The rows of a group lie close to one hidden flat surface of 8 dimensions, which may be shifted away from zero. Surfaces can cross.
Some rows, each with its group after it:
[ 12  -3  34   4 -30  13  -5 -21  12 -29 -11  12  -9   0 -28   0  -7 -35] -> J_418
[  6  13   5 -22 -27  11   6  -8  16   6  -3 -33 -10   4 -11   1 -11  32] -> J_997
[ -4 -17   3  15 -24  -6 -10  -7  -1  -4 -26  12  -3 -13   7 -13   0 -16] -> J_352
[  3  14   0   8  -4 -13 -21  -9  22  30   2 -48 -11 -26  23 -13  -2  10] -> J_352
[-26  10  -9  10 -18 -18 -35  -1 -30 -17  14 -17 -15  12   5  19  26 -13] -> J_471
[  2  -7   8  18 -33  23   7 -16  -3 -11  18  17 -21  14 -16  23  -2   4] -> J_707
[ -2   5   5  13  14   1  -6  21  -1  11 -13 -41  13 -11  18  13   3  -6] -> J_352
[ -5  -1 -22 -37  21  -8   9   5  -9   1   9   9  12  20   2 -11  -3  36] -> J_997
[ 16  -5  26  -2   5  12  -3   9  15  -9 -26 -40  20  -6   4  -5 -18  -8] -> J_352
[ -4   7  -5 -27  -6  -4   6  -6   9  14   1 -16   0   4   1 -22 -12  41] -> J_418
[ 34 -21  -9 -26  27   0  -3   1   9 -16 -12  -8  20  -1   8 -12 -18   4] -> J_997
[ 25 -18   8 -18 -11  20 -11  -5  16  -4   6 -12   4  18 -14  27  13 -13] -> J_352
[-18   3 -12  -4 -29  -1   5  17 -30 -26 -27 -14   1  11  -2  16  -3  20] -> J_997
[-29  -3   3  23 -18   2 -11  10  -4  34  -6 -23   0  -4  22   0  11  16] -> J_707
[-38  36  25  28   6  -4   3  10  -4  21   8   5  -2  -7 -10   8  30 -35] -> J_352
[ 20  13  -1 -40  -6  -2  -2 -16  14 -11   8 -35  -8   8 -11 -10 -21  34] -> J_471
[ -3   2   8  38  -6  13 -15   2  -9  -5  17 -28 -11  -1  10  34   2 -15] -> J_707
[ -1   3  22 -33   1 -10 -17 -11  13  -9 -13 -21  11   4  -5 -33  -8   3] -> J_997
[-34  26  35  15   7   3   4   5   3  19  11  -2   2   3  -9 -10  10  -9] -> J_352
[-12  36  20 -14   9  -9   9 -15   4 -12  20  16 -11   4 -28 -19  -5  -6] -> J_418
[  7   8 -27   9 -10   7  23   2  -8   5  12   3 -16   1   2  23  -8  29] -> J_997
[ 29  -9 -11  -6  21   2  11  -1  -5 -35   2  16   4  -1  -5   4 -20  -9] -> J_707
[ -9  12 -20 -10  -4 -11   4   4  -2  14  -3 -21  -4  -5  15 -15 -14  44] -> J_707
[ 10  -3 -28 -20  18   8  16  30 -21 -19  -6 -28  18  16   6  31 -11  33] -> J_997
[ 15   1  -9 -35 -14   5  17  -4  -3 -27 -10   6  -2  16 -23   3 -15  21] -> J_707
[-15  -1   8  12  -7   2 -19 -12   9  34  28  -2 -11   4   6   3  24   0] -> J_352
[  2  -1 -10 -37 -12  15  23  12 -17 -25  -7  14   8  34 -30  27   5  20] -> J_707
[ -4 -19  19  20   4  -2 -17  13  -5 -11 -35  -9  20 -10  17 -13  -1 -33] -> J_418
[  9  10  -5 -37 -20  13  20  -1  -1 -16   0  -1  -4  24 -29  17  -3  27] -> J_471
[ -8  20  -4  -7   3 -21   4 -14   0  -4   1   1 -12 -13   2 -35 -20  19] -> J_418
[ -4  -9   4  28  -4   0 -11   2  -9 -10  -4   7  -3  -5   8   8   5 -25] -> J_707
[-24  13  11   7 -14 -13 -15 -30  15  34  29  18 -24  -8   3 -36   7  11] -> J_352
[ -1  -9   9 -11 -31   9   2  -6  -3 -20 -18  11  -2  14 -22   5   2  -5] -> J_997
[  9   6  -2  -1 -10   1   5 -22   6  -5  21  17 -21  -2 -12  -6 -10   8] -> J_418
[-18   9   4 -12   7   5   0  15 -15  -5   7 -11  11  23  -9  17  15   5] -> J_997
[-15  -7 -19  33 -51  -5  -9  -9 -10   9 -14 -17 -28 -19  26  -7 -16  36] -> J_418
[-23  25  19  -2 -38  -6  -3 -17   6   7  -7 -15 -21  -8  -8 -25  -8  20] -> J_418
[  8 -53  -7  -9 -11  19  -6  -2  -9 -12   1  35  10  32  -1  13   7   3] -> J_352
[ 11  -3  -3   7   6  18  39  16   4   7 -14  26   9  -3 -10  13  -9   3] -> J_471
[-12  -8 -25 -19   8 -18 -13 -16 -19 -14  29  28  -9  21   4 -13   1  22] -> J_471
[-12 -10   1  16 -44   6   9  -6   5  14 -28  21 -12 -14   0 -16  -2   9] -> J_471
[ 47 -19  -7   9  -3  17  -3 -21  19 -14  17  -7 -14  -7   2  14 -25  -1] -> J_418
[-11   3 -20  21   7  -7   7  21 -41 -31  -6   3   1   2   7  25   0  -4] -> J_997
[  6  18   3   2   5   7  30  -1  25  33   2  -2  -4 -20   0 -17 -18  25] -> J_471
[ 12 -12  -8 -16   6  16   3  22 -14 -24  -5 -21  17  27  -7  39   3   4] -> J_471
[ -3 -19  11  -1  -8  14  12  -2  14  20  -8  23   9   4   0 -15  -1   8] -> J_707
[ -2  14   3  10 -12 -10  -4 -16   4  -3   4  -8 -18 -17   4 -21 -18   8] -> J_418
[ 13   6 -16 -32 -23  -5   8 -13  -3 -26 -10   1 -12   8 -17  -8 -19  27] -> J_471
[ 15  -6   9 -10  10  11   3   5   7  -9  -8  -8  13   7  -6   7  -6  -6] -> J_707
[ -7   7 -14  23  26  -6  -2  10 -22 -10  25   8  -4   2   9  21   5 -13] -> J_707
[  3   0 -20   2   0 -14   9   1 -18 -29 -15  10  -6 -10   7 -12 -26  11] -> J_418
[ 12  -4  13  -2   4   0 -17 -12  18   3   5 -20   0  -4   7 -13 -10  -2] -> J_471
[-10 -27  11   8 -21   1 -28 -20  13  19  -1  -2  -3   0  21 -29   0   9] -> J_471
[ -5  -6 -15  14   1 -15 -16  -9   3  22  10  -2  -9 -13  25 -15   1   8] -> J_352
[-25  20   5  14  -4 -14 -18  -4   9  38   9 -41 -10 -14  24 -21   2  23] -> J_997

New rows. What belongs after each?
[-11  38  -9  -5  17 -19   9 -13  -3   4  35   7 -21  -5  -6 -14  -7  15] -> J_997
[ -9  14  -8  12 -26 -10   8 -10 -10 -13  -9  31 -20 -11 -12  -4   1  -9] -> J_471
[-24  12   0  -2  -2   6   6   9   6  44  14 -25  -1   7  11  -3   4  44] -> J_707
[ -1  13  12   3 -18  -8  -8 -19  13   0  -6 -17 -16 -19   3 -27 -20   9] -> J_418
[ 23 -10 -15  -4 -14   7   6  -2  10   1 -15 -40  -4 -13  23 -11 -43  49] -> J_707
[  0 -11 -14  30  -5  -1 -14 -10   8  34  22 -14 -18 -13  32  -1  -4  21] -> J_418
[  9  16  13  13  24  -4  -8   8   9   4  -5 -33  10 -20   9   2  -3 -25] -> J_352
[-27   3  12  12 -31 -15  -2  -7 -17 -23 -33  33  -4  -9  -9 -30  -3 -17] -> J_418
[-23 -12  19  15  -3   5  -5   4  -2  13 -14  -5  11   1  15 -19  -5  11] -> J_352
[ -2 -34  20  21   7  13 -20  -1  11  18   3   3  14   4  18  -7   6 -16] -> J_471
[ -2   7  14  36 -27   7 -14 -27  15  16  29  -3 -33 -14   3   4  -1  -8] -> J_418
[-12  21 -10  39  17 -32  -8  -7 -17 -12   4  -4 -17 -37  26 -27 -22  -9] -> J_418
[ -8 -21 -32  -8 -33   2  10  12 -16   4 -26   1   0   8  13   3  -6  50] -> J_997
[-20  -5  17  -1  22 -15 -27  13 -18 -20 -17 -11  22   6  10 -12   8 -29] -> J_997
[ -4  38   4  37  13 -12  -3 -18  -4  -6  41  -5 -33 -19   2   1 -13 -13] -> J_418
[-38 -11  20  26 -18  -2 -14  19 -19   4 -35  -7  15  -1  15  -6  16 -17] -> J_418
[ -3 -10  11  29   2 -14 -25  -5  10  15 -16 -23   2 -29  34 -31 -10 -12] -> J_418
[-22   4 -15  26  -5  -2   8   5 -19  12  18  27 -14   3   5  18  16   2] -> J_997
[ 12  -4   7   1 -11   0  -5  -1  -5 -32 -23  -9  -1  -6  -7   2 -13 -17] -> J_997
[-11  -6  -1  16 -17  -9 -12   5  -3   8 -29 -36   0 -18  29 -19 -15  18] -> J_418
[  6 -22 -15  13  10  14  -5  -4   7  33  36   9  -5  11  16  16  10  16] -> J_418
[ 17 -10 -21 -12 -17   5  26 -22   9  -2   4  23 -16  -4   0 -24 -40  56] -> J_707
[-24   7  -6  29 -17  -9   6   4 -32 -24  -6  24 -15  -4  -2   4  -3  -9] -> J_418
[ -3 -16 -27  14 -16 -22  -7 -17 -12  -6  -2  51 -19 -15  10 -20   4  -8] -> J_352
[ 28   6 -27 -16  27  -4  20  -2  -8 -30  12  13   0  -1  -5   6 -22  10] -> J_997
[ -1  25 -18   3  11 -11  15  -9  -9  -2  30  16 -21  -5  -5   1  -7  12] -> J_997
[ 16  19 -19 -16  -7 -17  13   2   3 -14 -27 -16  -5 -23   1 -15 -21  14] -> J_352
[ -3   2  -8  11 -18  -7   5  14 -13 -12 -34   8  -1 -13  -2   7   5 -21] -> J_352
[ -5  -6   1  45 -27  11 -10  -8 -13  -7  17  -5 -25  -4  10  24  -4  -3] -> J_707
[ -3  -8  14 -14   2  14   3  -8   8   8  21  37   4  24 -23   6  23 -13] -> J_997
[  0  11  35 -10 -30  14   4  -6  19  -4 -20 -10  -2   1 -28   2   4 -18] -> J_352
[ -5   7 -13   2  31 -11   4  -5 -10   1  36  40  -6   5  -4   4  14 -12] -> J_352
[-30  23  21  -9  -9 -10 -10  -1 -14 -14   2  -5  -3  15 -17  -5  11  -7] -> J_997
[ -1 -25 -11   1  30   2  -6   8  -8   7  14  -2  16  13  23  -2  -6  22] -> J_352
[ -3   8  11  26  -2 -10 -17  -4   7  11  -3  -4  -8 -21   7   0  16 -41] -> J_352
[ -4  13  -2  -9 -13  -1   6   3 -18 -30  -7  -4  -5  10 -17  10  -7   5] -> J_997
[-11  -8   8  17  -9  -5 -26 -17  16  34  14 -16 -10 -10  23 -18   7   6] -> J_352
[  1 -25   0  36   2  19   8  -2   1  16  20  19  -5   1  17  10  -9   9] -> J_707
[-12  16   3 -21   3  -4   2 -10   8  17  22   1  -5  10  -8 -14   5  19] -> J_997
[ 14 -35   6  15  -2  17 -17  15  -3  -8 -16  -7  17   7   8  35  20 -37] -> J_352
[ 14   0 -14  -8   5  -7   2 -28  17  15  30  23 -19  -8   3 -24 -13  21] -> J_418
[ 12 -34  21  35   2  12 -22   4   4  -6 -17  -3  16  -7  15  10   6 -48] -> J_418
[ -1 -26  -2  -3 -25  12   1  -5  -6 -12  -4  43  -2  24 -19  17  19 -14] -> J_352
[-23 -12  -1  13 -16   4 -12   8   1  37  -2 -19   3   2  23  -4  13  25] -> J_418
[ -2 -15   2  -7  22 -15 -14 -15   6   6   8  37   7  -3   6 -33   7 -17] -> J_997
[ 17 -19 -16 -12 -12  -8  -1 -21   1 -20   1  43 -12   1  -9 -12  -6  -6] -> J_352
[ -7  15   4   2   9 -23 -29 -27   8   5  32 -10 -19 -10   9 -26  -2  -5] -> J_471
[-16  -7  28  35  10  -3 -16  -8   3   5   7  26   1 -10   5 -13  12 -46] -> J_352
[ 32 -27  -6  30   9  16  -2   3  11   1  -3  -2   2 -16  15  21  -6 -25] -> J_997
[-5 -9  3 10  6 10 -8  1  7 29 21 -8  0  7 10  9 12 10] -> J_418
[ -3  10   8  34   1   3 -13  -3  -6   0  22 -26 -14  -6   9  21   1 -12] -> J_707
[  7  -8 -10   3  16  -9  13   4 -17 -34 -14  49   6  -5  -9  -4  -6 -30] -> J_352
[  8  13 -11   4   3  12  31  24  -9  -6 -14  -7   5  -4  -9  30  -3   5] -> J_471
[ -3  -2   9  26 -28  23  -8  10  -4   5   0 -54  -6   5  10  39  -2  13] -> J_418
[-10 -14  14 -28   1   8   0  12   4   7 -21   1  25  19  -5 -12  11   8] -> J_418
[ 21 -15  -5 -32   6 -10  -1 -12   7 -26 -18   8   9  -2  -1 -28 -22   5] -> J_997
[ 10 -27  10  -6 -36   7 -19 -11   3 -23 -28 -11  -1   5  -3  -1  -6  -5] -> J_471
[-16  13  14 -14  13 -11   2   2  -5  -9 -10   5  11   2  -8 -23  -2  -7] -> J_418
[  4 -23 -10 -10 -27   2   2  -9  -1  -5 -18  23  -4   3   1 -13  -9  18] -> J_418
[-10 -22  -7   8  35  -5 -12  16 -14   7   8  17  22   9  20   2  20 -17] -> J_997
